The groups are shells around one centre, one inside the other: the same stretched ball of 6 dimensions in 6 sizes.
Some rows, each with its group after it:
[ -3 -28 -19 -16  -4  37   9  12 -22  29  16  36  51  -2   4 -11  37  18
 -28 -14   3   1  19]  Duka
[-12   5 -16 -19  42   4  37  21  39  44  16  40  59  16   7 -58  58   9
  -2 -14  13 -19 -13]  zot
[ -3 -21 -36  -4 -32  34   2   8 -52  -1   1  18  44  -3   7  13  20  19
 -18 -15  13   8  27]  zot
[  7   1 -28  16 -13  38  13 -12 -57 -22  21  17  25  15 -25  17   5 -40
  -8 -31   6 -27  25]  lufus
[  2 -25 -18 -18   8  35   7  12 -10  19   7  34  51  -9   7  -4  40  21
 -16 -15   4  -1  20]  Dipus
[ -7  -3 -29  -6   8  13  16  14  -6   1  -1  24  52   2   4  -7  39  11
   2 -14  18  -6   5]  Duka
[-16 -27  -8  -5 -29  23  16  13 -43  12   9  26  56   8  -8 -17  21  14
 -23   0   5   7  14]  Dipus
[-10  12 -18  -5  22   1  35  14  11  11   5  24  50  19  -2 -41  35  -4
  12 -13  17 -21  -7]  zot
[  4  -7  12 -11  27  18  31   7   5  10   7  30  48   9 -11 -42  20 -10
  10  -9  -2 -23   9]  zigad
[ 11   1 -10 -12  26  16  23   8   4   0  -9  19  42   1   7 -27  19   4
  23 -16   8 -19  15]  zigad
[ -9  -9 -42 -13 -22  19  15  18 -28  26  -2  18  48   5  26 -24  26  35
 -13 -12  20   8  15]  lufus
[-18  -4  -3 -11  36   7  34  17  28  28  22  44  63  16 -15 -42  58  -6
  -8  -8   7 -20 -15]  guf
[  5  -8 -21 -19   5  28  24  12 -11  39  10  26  42   8  19 -45  20  16
  -9 -19   6 -10  19]  zot
[  5 -16 -26   6 -13  38   0  -3 -49 -26   6  21  38  -4 -16  35  20 -11
  -8 -22   8  -9  27]  Duka
[-14  -6  -8  -5  25  18  29  10   8  24  30  43  55  18 -21 -29  51 -17
 -17 -14   4 -22  -7]  zot
[  5 -24 -25   6 -33  48  -1  -5 -70 -13  13  20  33  -1 -13  27   7  -9
 -23 -22   3  -4  36]  zigad
[ 14 -18 -18  -2  -1  48   5  -5 -40  -3  18  28  33  -2 -13  15  17 -16
 -15 -28  -2 -17  32]  zot
[ 10   0 -22  -9  22  34  23   2  -6  28  23  32  35  11   1 -27  27 -13
  -9 -30   3 -26  17]  guf
[-15 -23 -19   7 -17  26   4   6 -40 -18  12  30  55   1 -25  27  39  -6
 -21  -9  10   0  10]  zigad
[  5  -1 -11  -6  45  26  22   3  16   6  21  39  45   6 -17 -10  47 -24
   0 -26   3 -32   4]  zigad
[ 30  -9  -9   1  17  49   7 -13 -34 -22   8  21  23  -6 -15  17   2 -30
   9 -33  -5 -31  40]  lufus
[  4   3   0 -10  19  12  35   8   0  11   0  20  43  14   0 -50  11  -5
  18 -11   5 -23  10]  guf
[-13   9  -5  -4  35   3  40  11  21  17  20  35  54  24 -18 -46  44 -21
   4 -13   9 -30 -13]  Duka
[ 17 -12  -3   4  -3  41  11  -9 -47 -22   8  18  29   3 -21   7  -3 -27
   3 -23  -4 -23  34]  Duka
[ 23  -4   3 -12  29  34  24  -1  -6   8   6  24  32   3  -2 -32   5 -15
  15 -23  -5 -30  27]  guf
[-32 -14 -31  -9   0  15  23  21  -1  46  34  46  65  18  -5 -28  68  12
 -42 -10  15  -1 -13]  lufus
[ 27   1   0 -15  29  28  26   1  -3   4  -7  17  30   1  10 -38  -2  -5
  28 -23  -2 -28  29]  zigad
[ -3 -23   7 -26  13  20  26  20   6  37   1  33  58   1  12 -55  28  29
  -4   0   0  -2  12]  lufus
[-17  -7 -47   4 -23  20  10  10 -38   1  12  23  49   9  -3  11  39   7
 -22 -17  22   1   7]  Duka
[ 29 -11   4  -8  25  39  14  -6 -17 -16  -3  21  30  -8  -7  -5   1 -16
  21 -23  -7 -27  36]  Dipus
[-20  -7 -12 -21  26   1  32  27  30  39   7  38  68  10   9 -52  58  25
  -5  -2  14  -5 -13]  guf
[  5  -5 -23 -13 -13  29  26   8 -32  33   9  17  35  15  18 -47   2  11
  -8 -19   7 -10  24]  Duka
[-17 -17  -6   0  -9  16  20  11 -25  -1  10  29  57  10 -20 -11  32  -2
 -12  -2   7  -5   4]  zot
[ 17  -5 -28  -5   4  40  10  -2 -31   1   8  20  29   0   4   0  12  -7
  -1 -30   6 -18  31]  guf
[ 24  -9 -16   3  11  51   7 -13 -39 -14  18  25  23  -1 -18  18   8 -33
  -3 -36  -4 -30  36]  Dipus
[-18  -3 -42  -4  -6  22  22  13 -18  36  31  35  49  20  -1 -21  48   1
 -33 -21  17  -8   0]  Duka
[ 10 -16 -11 -20   1  30  18  11 -18  24  -3  21  42  -2  19 -36  11  22
   0 -13   3  -5  27]  guf
[  5 -33   5 -19   4  29   7  13 -16   0 -11  27  55 -16   3  -8  23  25
   1  -2  -1   3  25]  lufus
[ 21  23 -18  -9  39  22  38  -1   8  23  12  20  24  20   8 -55   7 -23
  21 -34   5 -43  16]  Dipus
[  5 -28 -21   0 -18  41  -6   1 -51 -24  -1  22  43 -13 -10  37  20   5
 -10 -16   6   1  32]  lufus
[-37  -6 -16  -9  27  -4  32  26  32  32  25  48  76  19 -15 -34  81   6
 -21  -1  17  -7 -30]  Dipus
[-15 -12 -17 -22  28  10  25  25  28  40  10  41  65   4  10 -40  62  26
 -11  -7  12  -4  -7]  zigad
[ -5 -14 -15   5   6  32  11   0 -25  -8  23  35  46   6 -28  14  37 -23
 -17 -20   4 -17  11]  guf
[  5 -15 -17 -13  22  37  15   6  -3  26  23  39  44   1  -3 -14  41  -3
 -17 -24   1 -17  15]  zigad
[-14  -3  -6 -24  28   2  38  25  30  45   6  34  62  13  13 -69  45  23
   0  -3  11  -9  -8]  zot
[ 24  -1   0 -19  40  36  28   0   8  28  13  29  31   6   5 -47  12 -12
  10 -28  -6 -34  24]  Dipus
[-20  11 -33  -7   3   6  39  17  -2  43  23  28  49  31   6 -58  38   2
 -15 -15  19 -15  -9]  Dipus
[-43 -10 -27  -3 -16  -4  27  27 -10  24  15  33  72  21  -8 -29  58  18
 -27   5  23   8 -20]  lufus

New rows. What belongs after each?
[ -1 -17 -34   0 -13  38   3   2 -41  -1  16  28  41   0  -7  20  31  -2
 -22 -23   9  -5  22]  guf
[ 22  -1 -20   2 -19  43  18 -10 -61  -2   8   8  17  12   1 -16 -22 -19
   2 -30   1 -23  42]  Dipus
[-13  11 -16  -1  20   5  38  10   5  16  19  29  49  26 -13 -42  36 -18
   1 -15  13 -26  -9]  zot
[-24  -1 -36 -14  19   7  28  24  21  45  22  40  63  16   8 -38  68  17
 -21 -14  20  -7 -15]  Dipus
[  3 -28 -10  -3 -27  43   8   1 -57   4  13  23  40   2  -9  -1   5  -1
 -22 -14  -2  -2  32]  Dipus
[-24 -32 -23   3 -31  24   0  13 -45 -13   8  30  63  -2 -19  29  44  12
 -29  -1  13  14   9]  Dipus
[-20 -34  -2 -21  -5  14  16  26  -5  25  -1  35  71  -4   5 -29  45  40
 -17   9   6  15   4]  Dipus
[ -6   2   5  -4  40   7  33   8  20   0  11  34  54  13 -23 -30  40 -21
  13 -11   5 -29  -7]  Dipus
[-18 -25 -32  -3 -42  18   4  17 -51  -7  -9  16  57  -3   6  11  26  33
 -16   0  19  21  16]  lufus
[ -1 -23   1 -22  10  26  22  15  -3  33   7  33  54   1   7 -42  28  20
 -10  -6  -1  -5  15]  zigad
[-12  -1 -12  -1   8   5  27  12  -6  -5   1  23  54  12 -11 -21  32  -4
   7  -6  14 -13  -1]  zot
[-20  -3 -40  -8   7  16  21  17   0  35  25  37  55  15   2 -21  59   8
 -27 -18  19  -7  -7]  zigad
[ -4  -7 -20  10  -5  32  16  -4 -39  -7  28  29  38  16 -29   7  24 -33
 -18 -23   4 -22  13]  Duka
[-26   5 -27  -1  -9  -4  33  19 -12  13   5  20  57  23  -1 -38  35   8
  -3  -4  22  -5  -9]  Dipus
[ 24  13 -16  -8  32  30  28  -3  -3  12   9  20  24  11   5 -35   6 -20
  19 -34   3 -38  23]  zot
[  9   8 -11 -17  31  21  37   8  12  39  14  27  38  17  11 -64  19  -4
   7 -23   4 -29  10]  zot
[ 15 -13 -18  -6 -17  44  14  -2 -50  11   9  17  28   5   5 -16  -5  -2
  -9 -24   0 -12  37]  zot
[-13 -11   0  -9  24  16  29  12   9  23  23  41  58  15 -19 -34  46 -10
 -13  -9   3 -18  -5]  zot
[ 22  -9   0  -3  15  41  17  -7 -27  -8  10  23  29   2 -14  -9   1 -25
   7 -25  -6 -29  31]  zot
[ -9 -12 -14  -9 -17  11  20  16 -26   4 -11  15  52   5   9 -27  15  23
   4  -1  13   4  13]  guf
[-19 -21 -22  -5  15  24   9  13   0  10  25  46  63   1 -20  12  69   0
 -29 -13  10  -5  -4]  Dipus
[-18 -28  -2  -3  -9  15  10  15 -22 -15  -2  29  65  -3 -19   8  39  12
  -8   5   8   6   6]  lufus
[  5  -8   0 -12   8  26  30   6 -14  24  11  25  41  13  -1 -48  10  -4
  -1 -14  -1 -19  17]  zigad
[-36  -2 -17 -18  22 -12  39  33  36  46  12  41  77  20   5 -62  71  27
 -12   4  21  -1 -29]  lufus
[  3  -2 -37   3 -33  25  12   3 -59 -11  -5   5  32   8   9  -1  -2   6
   1 -19  17  -3  28]  Duka
[ 20  12 -11 -18  31  20  35   6   8  25  -2  17  31  11  20 -61   4   1
  25 -24   5 -29  20]  Duka
[ -9 -36 -13  -1 -21  33  -3   8 -45 -18   2  28  56 -11 -16  31  33  11
 -20  -5   5   9  21]  Dipus
[ 18  11 -18  -8  39  30  28  -1   6  17  19  28  29  12  -1 -31  22 -24
   9 -34   3 -38  15]  zot
[ 19 -11  11 -13  13  26  22   3 -16  -5 -13  15  38  -2   3 -33  -6   2
  24 -11  -3 -18  30]  Dipus
[  9 -35   7 -14   4  41   5   5 -24  -1   1  31  49 -13  -8   1  20   9
  -7  -9  -7  -4  30]  lufus
[  1   7  -8   1  18  15  31   2  -8  -1  12  23  40  18 -15 -29  18 -24
  10 -18   7 -29   6]  guf
[-14  -1 -46  -8 -23  14  21  17 -30  26   4  17  47  14  21 -29  26  26
 -13 -14  23   4  10]  Dipus
[  0   7 -29   1 -14  23  28   3 -38  16  14  15  32  23   2 -34   5 -11
  -6 -22  11 -18  17]  zot
[-11 -16  -3  -3  19  21  18   8  -2   0  18  40  57   5 -26  -3  48 -13
 -12 -10   3 -15   0]  guf
[ -2 -15 -33  -1 -16  29   4   6 -40  -8   2  21  45  -2  -1  16  26   8
 -10 -17  13   0  21]  guf
[-27 -16  -9 -20  20   3  29  29  26  39  11  43  74   9   2 -46  65  28
 -16   3  12   2 -15]  zot
[ -5  -6 -17 -14  11   7  20  19   3   5 -13  21  56  -1  13 -25  33  25
  13  -5  16  -2   6]  lufus
[-10   1 -10 -11  41   6  29  16  30  15  10  37  59   9  -7 -31  55  -2
   5 -12  11 -20 -10]  guf
[-14 -16 -42  -4 -21  33  10  10 -37  28  27  33  47  10   0  -3  41   8
 -40 -20  13   1  12]  Dipus
[ 17 -11   8  -6  32  30  16  -2  -4 -18   1  28  40  -5 -17  -3  18 -19
  17 -18  -4 -26  22]  Dipus
[ 14   8 -21   4   3  33  23  -7 -35  -2  16  16  24  17  -9 -16   0 -30
   5 -31   4 -32  25]  guf
[ -1 -11 -30  -9   4  35  14   7 -18  27  22  33  43   6   2 -13  36   2
 -23 -24   7 -11  15]  guf
[ 10  12 -18 -15  34  14  33  10  15  22   1  22  39  11  14 -49  23   1
  19 -22  10 -26   9]  zot
[ -8  -4 -14   3  -9  20  26   4 -32   6  17  23  44  19 -15 -23  17 -15
 -10 -13   7 -15   9]  zot
[-13  -6 -12 -24  34   6  31  25  34  42   8  39  63   8  12 -54  56  24
  -3  -7  11  -9  -8]  zot
[-13  -1  -6  -2  28   8  28  11  12   3  14  35  57  13 -21 -21  48 -14
   1 -10   9 -21  -9]  guf
[-14  -5 -18  -8 -19   8  28  17 -26  17  -2  16  51  16   9 -43  15  19
  -3  -3  15   0   8]  zot
[  3 -20 -14  -7 -26  25  10   8 -46 -10 -15  10  44  -4   8  -6   2  20
   4  -6   8   5  30]  zot
[ -8  -2 -10 -11  20  21  35  11   5  44  30  38  48  23  -5 -55  36  -9
 -17 -17   3 -23   0]  lufus
[ -1   4 -16   3  11  25  28   0 -18  10  27  29  37  22 -19 -23  23 -30
  -8 -24   5 -30   8]  zot
[-14  -6 -28   6  18  25  14   4  -7   2  33  43  51  11 -29  15  61 -26
 -24 -24  11 -20  -4]  lufus
[ -6   1 -34  -1  16  24  18   6  -6  13  23  34  45  11  -8  -5  47 -12
 -14 -26  14 -19   3]  guf
[ 18   1   2  -5  40  36  28  -6   0  10  25  34  31  12 -19 -27  18 -38
   4 -30  -7 -42  17]  lufus
[-29   3 -43   2 -27   3  27  18 -30  21  14  21  54  26   2 -28  37  11
 -21  -9  26   1  -6]  lufus
[ 20   0  -3 -18  34  29  28   5   7  23   4  25  35   4  11 -47  12  -2
  15 -23  -1 -27  22]  guf
